The same things were measured in two ways. Each way mixes the same 12 hidden numbers, adds some noise and spreads widely along 6 directions of its own, which tell nothing about the thing.
In the rows, 128 means zero.
Some things both ways: the first way, then the second way.
[132 131  50 164 122 130 135 133 127 149 140 139 142 120  92  94  88  93
  57]
[130 163 122 163 100 150 148 195 173  92  98 188 145  95 109  81 107 144
 125  75 162 185  58  69 136  74  67]

[111 132  88 211 106 149  60 163 166 128 115 145 119 116 115  95  91 115
  85]
[100 112  98 103 114 147 146 135  91 120 141 163  86 129 127 113 111 163
 140 111 167 169 171 114 116 130 111]

[115  93 129 186 145 167 107  83 134 132  90 125  78  77 116 108 146 128
 134]
[169 152 133 119 146 108 129 117  95 115  90 121 173 112 148  41 128 139
 157 105  81 174  85  86 100 122  60]

[153 141  78 129 138 159 105 122 127 149 111 129 114  87 106  78 117 101
 113]
[190 136  62  82 139 164  89 133 123 152 117  95 110 117 106  98 130  75
 115 160 117 112 171 156 183 142 124]

[143 141 176 179 154 136 108 142 162 138  98 141 145 164 152 156 120 162
 145]
[134 150 107 143 116 169 128 167 140  85  98 165 140  90 120  97 113 134
 121  63 167 173  73  86 128 107  71]

[127 127 156 126 142 152 143 140 118  83 141 132 123 149 127 193 149 149
 157]
[128 110 100 109 116 155 124 111 134 123 116 138 119 122 131 139 135 142
 115 136 170 127 120 169  92 130 156]

[122  93  96 106 105  96 112 112 148  74 227 121 154 141 128 122 136  81
  84]
[185 111 122 131 125 114 141 133 140 137 127 150 197 170 146 123 109 128
  84 161 156 105 140 131 163 126 179]

[134 126  70 141 105 150 128 143 123  97 144 153 126 121 137 119 116 130
 119]
[ 95 165 125 128 119  79 171 211 198 119 135 186 143 124 142  80 170 170
 124 167 131 212  83 144 120  66 136]

[132 147 188 205 163 131  56 148 187 159 137 138 125 165 133 125 109 134
 162]
[113 129 137 149  85 128 122 139 154  99  98 150 126 102 102  94  97 157
 106 121 153 148  61  93  88  78  97]

[153 183 126 104 181 170 157 103 106 186  72 160 152 143 106 157 106 151
 178]
[179 160 121 105 134 100 122 159 176 151  89 154 193 118 141  77 146 105
 112 156  94 160  79 144 147 106 124]

[117 106 148 158 156 134  70 130 192 105 159 111 141 144 113 131 125 142
 119]
[149 104 102 102  95 150 119 142 113 120 127 149 160 119 128 151 119  97
 123 129 174 107 138 143 140 124 147]

[130 139 136 162 122 141 141 143  94 132 113 162 148 160 127 161 123 144
 172]
[118 157 136 138 108 112 168 167 164 112 101 205 169 105 139  97 131 168
 106 135 155 173  84 120 118  95 141]

[128  87 146 119 132 136 155 119 110 102 160 120 127 133 167 174 161 149
 144]
[ 99 119 152 108 114 101 147 154 102 113 144 142 127 142 161 152 131 183
  95 137 159 150  82 166  97 123 174]

[104 158 134  84 121 122 132 115 154 144 136 114 141 127 139 115 114 121
  76]
[187 131  99 141 149 150  81 117 141 129  91  95 130 159 132  93 103  91
 106  78 123 104 165  91 159 141  84]

[117 143 110 169 125 125 106 131 137 134 106 127 120 122  81 107 115 132
 113]
[146 130  82 119 114 178 106 133 132 131 112 171 146 107 118 111 110  71
 136 116 154 129 182 119 149 120  99]

[ 86 184 141 101 133 152 160 130 121 172 117 138 150 139 125 162  87 128
 109]
[206 137 136  82 155 107 120 109 116 162  81 114 160 151 175 114 120 136
  81 134 100  78 137 152 146 173 155]

[131 138 153 115 166 178  99 138 121 156 124 105 122 126 132 136 157 144
 160]
[185 138 117 153 149 149 122  95  40  87  90 123 153 110 120  70  89 132
 118  90 126 113 156  74 134 149 109]

[138 140 148  64 183 161 159 138 136 109 165  87 156 175 132 166 155 147
 124]
[ 80 150 143 148 118 129 137 198 159  68 140 136 144 100 174 165 160 135
  82 133 185 115  60 183 100  85 136]

[148  72 136 155 116 126 146  92  80  91 123 122 112  85 133 125 168 113
 167]
[145 137 105  67 146 148 136 121  79 148 155 126 153 118 169 107 134 124
 131 177 116 131 156 167 129 157 137]

[172 121  52  96 129 123 153 114  77 129 164 128 194 150 111  81 128  56
 114]
[122 179 145 172 114 133 154 193 145  52 103 171 164  89 122  76 111 172
 126  85 165 163  52  55 133  85  81]

[140 176 144  89 150 156 141 130 127 154 116 138 173 157 131 131 107 137
 148]
[ 86 135  98 112 145 108 120 163 158 148 178 135 130 154 168  85 145  93
 117 193 113 171 193 154 134  88  86]

[ 93 156 138 132 106 112 123 160 192 100 185 128 155 145 153 150  76 148
  69]
[135 123 102  80 135  96 113 167 173 171 144 137 129 158 153 101 139 100
 114 176 107 153 162 162 142 103 110]

[128 165 100 122 138 141  75 147 145 116 108 116 122 106 112 125 127 140
 102]
[ 58 120 105  89 100 141 114 137 133 132 134 154  71 120 137 151 143 124
 133 135 167 162 151 177  98 112 117]

[182 173  52  96 103 145 173 214 133 129 166 105 138 114 116 167  77  74
  68]
[ 87 116  96  61 129 124 100 169 150 128 156 136  96 138 132 152 149 153
  97 150 164 176 119 176 123 139 176]

[182  91 104 160 115 147 134 100 113 138  70 123 110 127 109  68 163 111
 152]
[119 138  61 132 103 175  37 156 172  80  93  95  92  95  55 108 140  64
 143  80 166 158 113  96 155 101  81]

[115 121 131 117 141 142 110 156 139 117 135  76  84  68 132 152 139 155
  97]
[156 156  87 110 139 135 104 150 152 128  96 153 157 108 127  94 140  70
 114 145 133 142 152 142 176 114 100]

[141 139 122  89 120 114 133 127 130 100 166 116 123 110 153 145 142 135
 109]
[160 108  88 116 141 177  93 105  72 134 132 109  92 138 111  98  91 121
 136  86 123 141 171 108 114 152 107]

[138 165 105  73 149 158 115  99 129 141 123 143 165 133 115  94 108 109
 146]
[150 109 112 125 131 158 131 104  68 124 145  98 103 150 141  98 104 164
 161  86 121 115 178  92  87 157 126]

[112 115 139 162  58 112 142 170 123  71 143 123  77 115 133 157 146 165
 140]
[179 138  77 138 154 141 109 121 146 136 102 173 172 139 107  69 121  97
 134 128 118 148 211 102 148 135 158]

Other things, the second way, with their names:
<346>: [110 137  64 104 131 135  97 169 150 122 136 148 133 101 123  91 149  48
 116 178 140 172 172 157 165  82  68]
<168>: [180 128 139 119 142 116 111  63 104 150  89  95 136 162 136  68 105 150
 156 121  90 128 116 108  92 140  96]
<835>: [170 127 146 123 136 115 126  69  87 134  93 101 114 153 124  53  91 184
 175 105  88 134 114  78  70 135  85]
<321>: [160 149 147 128 110 146 134 140 116 111  90 123 130 114 136 100 114 181
 146  51 122 131  59  84  91 140 117]
<961>: [ 99 131 129  89 125 111  95 136 163 153 137  89  62 144 127  83 132 165
 150 141  87 182  74 143  57 101  84]
<187>: [147 144 102 142 120 150 129 107 148 103  87 140 148 101 112  76 137 142
 149 119 140 155  94 110  93 110 109]
<1023>: [109 146 140 142 126 152 103 150 127  83 117 120 105 129 133 106 106 160
 156  44 143 143  97  73  88 125  75]
<227>: [112 106  91  81 111 133 140 149  93 122 151 165 131 125 137 132 131 123
 137 145 171 154 175 144 140 127 130]
<581>: [197 153  97  87 184 158 104 126 115 112  95  92 146 121 161 110 140 109
 114 112 135  98 120 154 154 167  99]
<311>: [186 145 101 133 170 116 118 113 124 104 104 117 178 144 123  37 127 138
 155 121 107 165 132  74 132 130  91]
<849>: [136 122 118 122 131 151 101  83  86 101 104 104 106 133 109  81 100 159
 169  80 135 153 119  76  86 141  79]
<998>: [138 136 134 130 123 132 117 113 124 113 104 122 129 141 122  78 107 165
 161  86 128 166  85  79  98 121  79]
<457>: [187 150 122 142 132 163 130 121  94 106  71 137 119 109 116  88  99 149
 145  52 132 114 122  83 120 143 101]
<292>: [128 151 149  84 124 137 149 147 113 125 140 119 116 117 156 146 149 215
 126 142 129 101  83 177  76 168 236]
<437>: [139 150 161  99 176  68 118 125 134 132 116 117 144 167 167  86 132 189
 100 155  93 160  82 148  94 138 145]
<39>: [130  95 144  77 103  67 105  74  73 163 115 119 126 165 124 103 113 142
 152 171  97 143 153 140  95 131 152]
<690>: [166 180 153 120 161 118 149 186 120  95  90 171 191 113 178 101 128 152
 107  63 136 169  48 109 151 137  93]
<331>: [105 139 105 127 141 102 118 115 165 122 128 141 137 145 119  67 137 141
 122 198 133 183 136 137 115  91 119]
<716>: [104 127 144 103 110 100 146 126 126 155 140 120  80 148 143  92 118 186
 129 171 109 151 114 143  82 104 118]
<402>: [170 139  73  93 125 187 107 168 112 105 113 153 128  87 102 140 118  96
 111 112 179 109 147 141 182 146 149]
<29>: [150 105  68  76 120 150 109 153  99 153 143 146 102 125 115 116 117  69
 141 144 139 137 209 149 165 118  97]
<533>: [136 138 127 136 133 139 146 105  95 121 113 157 147 116 140  68  93 155
 111 140 130 156 124 104 105 116  89]
<1020>: [144 146 136 149 167 141 170 158 135 112 162 155 192 150 201 108 119 149
  90 147 153 130 118 142 122 116 119]
<230>: [ 99 135 103 100 130 146 137 166 105 115 161 130 121 117 166 107 138 150
 113 115 136 164 146 119 119 140 115]
<886>: [ 88 139 122 131  86 131 159 180 139 109 128 200 139  86 131 111 130 145
 121 130 159 174 107 125 101  83 123]
<623>: [ 89 141 128 128 107 144 175 190 149 108 139 187 111 107 158 130 128 174
 113 112 174 156 102 140  97  95 115]
<1029>: [129 154 142 157 132 133 142 120 142 133 117 182 194 133 163 100 113 106
 110 161 140 145 123 147 123  95 111]
<30>: [131 128  68 175 123 147 146 195 154  66 147 198 209 121 116  91 126  99
  95 117 204 200 140  74 189  81 110]
<805>: [131 151  76 135 134 139 102 177 156 121 106 161 122  98 103  62 122  75
  88 130 131 216 115 118 172  74  43]
<319>: [100 140 132 143 110 133 143 146 121 105 116 175 119 127 125  86 108 173
 160  67 145 200 105  74  93 105  84]
<301>: [151 140  84 130 126 204 137 159 128 113 131 140 121 105 136 119 119 125
 125  82 166 127 138 115 140 137 108]
<201>: [188 148 130 130 163 122 122 108  86 119  82 137 147 132 127  59  94 148
 121 102 103 146 121  91 125 140  97]
<587>: [108 147 118  88 107 126 113 158 130 149 131 144 106 102 127 123 132 111
  97 191 123 131 135 183 135 109 151]
<609>: [ 76 117 132 126  82 157 147 162  94 100 148 173  92 108 122 132 101 190
 138  73 170 175  99  97  75 118 133]
<819>: [122 124  84  92 105 152  83 155 140 128 125 125 101 105 104 129 122  84
  98 152 154 124 148 149 156 113 117]
<206>: [121 115  64  80 118 147 103 175 197 153 138 129  97 125 129 110 143  94
 101 151 149 181 115 159 142  92  66]
<982>: [159 130 107 136 121 160 127 137 129 111 106 144 138 115 122 119 119 125
 118 109 159 126 107 135 121 118 131]
<419>: [151 114 137 102 136  65  86  77 100 148 110  97 152 178 122  89 115 127
 104 189 101 145 132 139 137 128 151]
<84>: [157 125 105 110 134 177 137 144  85 139 141 144 104 140 139 126 100 164
 115  72 139 134 163 114 131 174 166]
<511>: [140 127 109 142 143 159 118 113  85  87 130 126 122 137 113  76  92 154
 163  83 148 157 140  67 108 128  79]
<1065>: [189 143 139 119 168 121 154 124  97 135 126 146 196 147 175  93 112 158
  87 152 118 137 100 143 133 147 155]
<425>: [186 166 176 120 133 116 142 141 105 127  92 133 174 125 157  95 107 196
 110  88  94 121  46  99 106 159 166]
<824>: [125 147  90 152 132 146 112 163 147 107 129 161 158 113 127  67 131  88
 153 102 121 172 172  83 124  96  80]
<367>: [ 80 126 118 124 118 105 132 121 169 143 129 165 142 148 161 106 153 120
 141 160 137 185 146 161  89  91 108]
<608>: [125 152 144 135  85 161 147 177 161  80  98 161 118  97 115 148 120 186
 138  71 193 114  41 110 101 112 143]
<92>: [185 119 153 127 132 134 168  91  88 106 102 131 191 143 167 114 103 198
 113 103 162 122  45 113  98 150 133]
<988>: [143 141 139 131 126 106 131 137 114 120  98 166 166 130 141  62 114 148
 162  68  99 187 112  63  97 118  79]
<55>: [127 127 139 130 146 137 147 138  71  95 134 152 126 134 150 116  95 174
 105 103 160 154 104 124 105 128 111]
<1075>: [129 137  95  91 123 164 157 128 128 141 116 149 108  98 154 130 150 142
 107 155 157 137 118 197 111 131 138]
<40>: [127 161 130 101 117 111 134 160 170 144 105 163 135  97 135  97 136 125
 102 191 120 144  88 175 123  86 119]
<613>: [190 154 146 131 141 131 117 126 101 109  73 110 129 121 128  97 112 163
 117  77 111 111  74 112 112 148 136]
<49>: [152 151 112 131 110 145 115 159 163 120  72 167 142 102 122 103 120 103
 116  82 145 145 103 108 143 105  84]
<643>: [115 144  96 116 132 149 143 206 108  90 138 193 168 113 167 139 141 101
 117  63 182 170 163 113 179 134 108]
<1018>: [166 145 130  95 121  87 156 160 130 150 131 168 200 148 161 104 130 133
 108 180 120 112 172 123 182 137 185]
<33>: [154 159 103 124 118 159 151 191 142 105 128 170 172  97 130  94 122 133
 122 116 157 157  98  98 167 114 114]
<870>: [ 98 132 149 103 115  77 119 118 153 149 123 126 127 153 148  92 133 143
 135 183 109 161 104 150  91  89  99]
<117>: [175 100  49  98 116 193  73 128 137 139 122 110  92 127  72 103 100  95
 133  99 148 145 154 102 151 136 107]
<333>: [131 138 156  95 105 135 156 114  97 120 111 127 126  98 150 141 125 207
  91 157 147 101  52 172  76 148 194]
<760>: [ 91 193 133 119 117 129 145 212 208 108 127 152 138  78 159 101 171 154
 116 152 126 153  55 154 104  89 124]
<644>: [134 125  76 102 100 157  93 157 160 120 104 134 104  84  92 103 131  80
 127 136 152 155 102 142 132  82  64]
<606>: [153 135 113 127 130 140 138 160 126 111 119 174 161 128 134 119 112 130
 100 116 166 142 124 124 154 121 137]
<944>: [145 128 102 114 127 139 127 115  91 119 118 125 138 125 132  56 114 145
 166  87 109 167 155  57 109 139  71]
<807>: [208 139 119 139 147 148 125 124  75  89  97 119 167 127 120  75  97 133
 163  71 129 110 128  63 140 141  92]
<704>: [ 79 120 115 146 105 151 141 193 111  96 161 188 121 127 142 134 105 130
 116  77 181 173 155 101 125  99 103]
<235>: [168 143 121  82 141 133 144 142  73 141 129 154 135 134 136 124 116 144
 127 145 139 133 141 159 165 155 168]
<611>: [103 136 129  98  88 119 104 134 165 141  93 149 139 107 139 138 143 104
 106 148 143 139  90 168 112 105 129]
<375>: [143 109 120 120 124 147  91  80  99 143 112  80  57 163 109  87  76 149
 139 102 118 125 144  95  98 129  64]
<757>: [173 151 164 101 141 118 144 115 126 142 109 111 160 143 175 131 122 187
  82 165 123  72  78 171 111 162 199]
<408>: [134 121 112 127 134 121 139 148  85 129 159 159 148 136 133  85 114 139
 124 144 114 178 158 121 116 117 148]
<960>: [113 107 108  98 119 124 121 132 140 149 146 148 126 156 141 142 128 130
  90 170 161 162 126 182 129 119 161]
<515>: [147 104  59  90 152 165  99  97  84 141 148 125 125 136 121  94 116  84
 128 163 138 159 199 148 143 139 101]
<619>: [149 112 109 106 119 113 106 101 122 155 124 100 146 143 141  94 137 125
 108 155  95 136 142 137 104 137 158]
<283>: [129 150  99 128 129 136 139 185 184 100 130 168 186 113 143 127 162 129
  85 146 176 172  75 160 149 109 172]
<219>: [ 69 133 129 111 101 141 137 139 128 121 148 126  76 105 148 132 135 167
 117 161 144 117 129 169  64 110 141]
<173>: [118 139 110  95 127 179 123 172 139 131 155 114 129 111 189 153 139 118
  87 115 149 109 115 166 121 145 121]
<896>: [ 94 127 110 118 109 102 119 152 164 124 120 143 124 140 133 100 151 133
 128 124 142 204 102 129 118  93  99]
<923>: [122 140  93 140  91 150 111 148 175 124  89 158 106  95  82  66 127 131
 148  88 125 207  85  87  97  85  83]
<72>: [136 133  81 126  85 126  82 168 148 107  88 132 136  95  78  58 136  87
 162  61 111 201 116  42 142  95  61]
<151>: [189 147 100 112 133 176 151 156 100 107 108 156 171  94 147 133 134 133
 110  98 161  96 130 137 152 163 176]
<860>: [179 127 110 106 139 123 100  92 128 151  93 108 143 158 132 101 114 105
 106 152 128 120 137 142 159 135 116]
<327>: [145 138 125 103 169 103 148 163  74 113 175 136 192 158 186  90 122 142
 119 149 120 148 173 106 159 147 128]
<562>: [127  88  66  93 141 161  87 108 102 109 124 150 116 149 108 128 114 111
 143  80 185 185 171 117 130 148 101]
<244>: [167 159 139 152 148 120 120 127 125  86  79 142 181 114 127  76 112 139
 111 113 133 135  81  97 126 115 107]
<682>: [ 85 152 132 101 134 102 134 187 182 124 145 132  75 141 149 115 143 170
 112 161 143 165  84 169 110  87 102]
<949>: [124 139  85 119 108 193 127 212 125  80 147 184 146  86 120 162 119 106
 104  91 210 125 140 124 177 129 153]
<1001>: [167 134 122 128 151 115 113  94 129 146 107 143 168 161 130  55 104 120
 158 136  99 164 145  98 118 116  87]
<556>: [104 148  85 168 126 131 124 159 200 106 103 175 146 115 122  49 154 108
 164  89 124 213 145  80  93  72  59]
<721>: [195 153 119 108 159 131 108 104 131 107  43 104 124 115 117  61 123 179
 118  66 116 172  29  93 111 151  76]
<692>: [207 146  83 126 129 218 146 152 100 119 109 149 147  89 134 115 106 125
 119  64 150  78 166  98 154 173 154]
<15>: [ 95 141 150 106 118 106 140 157 130 114 153 137 127 137 152 122 134 167
 143 163 141 133 110 149  96 108 143]
<430>: [174 136 121 145 102 133 112 126 106 112  75 144 177 100 117  83 115 112
 126  77 111 131 117  75 122 127 126]
<678>: [160 133 101 123 142 190 143 164  85  87 137 162 126 123 125 128  97 171
 134  51 183 131 143  88 141 166 150]
<994>: [151 149 136 165 151 157 174 151  85  90 136 176 167 128 158  77  96 186
 145  65 138 159 124  66  95 133 114]
<806>: [ 72 110 111  94  80 118  84 115 175 151 101 136  48 115  86 119 124 130
 113 172 142 169  95 176  74  75 107]
<750>: [131 138 123 139 137 101 118 104 136 133  92 139 125 142 122  35 121 153
 162 106  84 200 127  80  76 104  71]
<928>: [214 142  90 135 171 135  87 132 153 120  87 132 190 141 119  71 110  70
  99 125 126 137 127 110 179 117  85]
<645>: [147 136  62 162 117 203 131 164 132  98 112 171 112  92 100 100 101  95
  98  86 185 144 167  96 169 103  83]
<191>: [183 162  99  97 171 126 142 175 163 148 135 132 175 142 179  94 156 112
 107 162 110 122 155 159 173 139 138]
<1026>: [174 107 105  58 124 118  99  90  83 178 113  91 102 147 123 107 121 127
 120 162  96 127 146 162 131 158 151]

Some of these things the first way, each followed by its name:
[125 131 168 125 172 148 102 125 145 149 107 117 129 119 138 160 134 157
 131]	<860>
[139 141  95  66 165 159 159 165 103 175 165  73 109  63 109 145 106 101
  96]	<819>
[148 168  84  67 133 118 112 115 145 116 155 122 176 114 121 110 104 104
  85]	<321>
[145 155 139 148 136 108 105 118 144 109 124 169 168 187 187 111 117 144
 143]	<682>
[158 135 179 215 102 102 114  87 140 160  60 187 159 190 151  97 126 155
 195]	<425>
[159 154 134  75 154 161 160 137  83  87 137 141 175 163 112 189 149 137
 182]	<187>
[182 148  44  92 133 119 111 150 131 128 164 101 159 121 104  84 112  71
  84]	<949>
[147 153 119 135 138 137 120 207 176 127 143 106 144 141 146 157  79 145
  88]	<678>
[131 129 194 118 150 142 195  94 103 166  89 125 136 124 149 154 125 137
 161]	<173>
[139 165 189  95 133 125 120 157 163  98 141 121 175 177 159 164 127 193
 164]	<824>
[207 175  81 142 132 182 171 137 102 150  74 187 200 228  81 142 116 101
 169]	<283>
[131 158 133  73 174 138 104 139 119 140 146  97  90  76 161 163 143 144
 127]	<201>
[135 125  65 155 121 110 119  89 130 122 100 130 123 110 133  98 137 104
  63]	<690>
[120 181  85  23 104 141 164 159 118  60 183 112 154 119 118 176 120 131
  88]	<556>
[118 136 147 121 176 172 156 143 135 128  99  91 100 107 136 172 128 142
 100]	<581>
[ 98  50 125 149  85 127 192  79  69 102  92 134 135 122 165 139 167 150
 132]	<643>
[189 186 106 125 114 138 119 186 156 113 129 133 176 165 113 126  88 129
 140]	<292>
[165 186 122  60 111 104 131 119 111 126 133 166 192 151 176 138 113 134
 152]	<84>
[131 111 114 157  92 132 114  80 108 113 112 166 159 129 127  79 126  86
 154]	<944>
[116 108 161 202 136 143 127  89 118 149  78 165 135 163 113 114 135 151
 175]	<870>
[ 96 113 136 154 129 128 121 122 137 103 149 128 116 112 128 133 119 139
 116]	<835>
[156 120  19  84 108 149 172  93  58 128 160 138 109  85  96  96 151  70
 124]	<408>
[121 112  91 144 121 152 130  80  87 149 108 164 151 144  86 106 138 116
 173]	<39>
[134 127 109 134 125 121 163 128 132 146 107 105 127 123 115 100 111 119
  93]	<1023>
[153 152  88 106 105 104 109 123 143  79 161 138 184 144 130 102 119  98
  85]	<301>
[116  92 150 137 123 100  88  80 111  98 158 146 109  88 183 101 154 131
 164]	<716>
[114  58 170 221  73 114 196 149 127  97 152 144 103 135 156 170 116 147
 125]	<117>
[123 129  73 127 113 135 150 147 114 123 137 121 136 102 112 139 106 127
  79]	<319>
[142 219  81  67 119 153 150 133 103 127 126 172 196 174 104 148  99 120
 131]	<750>
[113 131  71  79  92 145 168 123 106 124 178 104 147 101  80 128 125  98
  85]	<430>
[105  97 128 252  68 111  92 118 161 107  98 138 107 135  84  92 137 130
  96]	<611>
[129 152  50  67 129 127 103 144 153 111 185  75  91  55 118 108 127  98
  31]	<613>
[146 135 163 110 138 111 169 108 117 116 134 143 118 117 178 159 125 153
 160]	<961>
[144 148 105 168 128 149 126 122 122 124  91 152 100 114 143 146 127  95
 107]	<721>
[149 168  99 111 118 111  64  95 169  92 125 154 159 139 147  67 120 104
 116]	<191>
[114  48 168 171 100  98 158 128 131  73 157 104 112 105 160 162 149 153
 110]	<998>
[115  89 147 138 121 118 165 126 106  91 152 117 103 110 159 160 149 156
 136]	<994>
[144 104  91 172  75 130 122 154 149 113 167 122 155 163  96 120 132  97
  82]	<419>
[116 120 111  96 156 135 109 117 133 155 142  95  97  76 147 117 131 132
 106]	<704>
[155 148  70 145 108 145  80  93 149 115 100 173 164 152 111  84 126  96
 112]	<896>
[121 102  66 137 141 158  90 119 123 114 143 118 117  84 105 103 124  90
 108]	<227>
[122  91 163  97 176 135 152  91  86  96 162 119 106 100 166 174 170 149
 172]	<644>
[164 121 139 128 143 108  88 130 129  99 139 123 137 136 168 123 154 141
 162]	<402>
[127 152 125 167 141 144 120 118 163 137 122 164 132 135 142 132  85 102
 104]	<206>
[ 95  80 102  81  98 126 159 176 120 119 220  65 137  52 127 147  89 112
  73]	<1018>
[149 114 148  98 173 119  82 113 125 107 152  84  82  90 155 133 185 124
 151]	<244>
[111 132 167 141 124 141 153 135 116 138 111 132 126 117 141 143 109 158
 155]	<692>
[150 122  41 135  96 133 165 105  86 113 142 158 140 138  85 121 136  74
  94]	<960>
[156 207 116 158 180 150  46 114 133 182  71 174  98 133 103  98 123 120
 183]	<806>
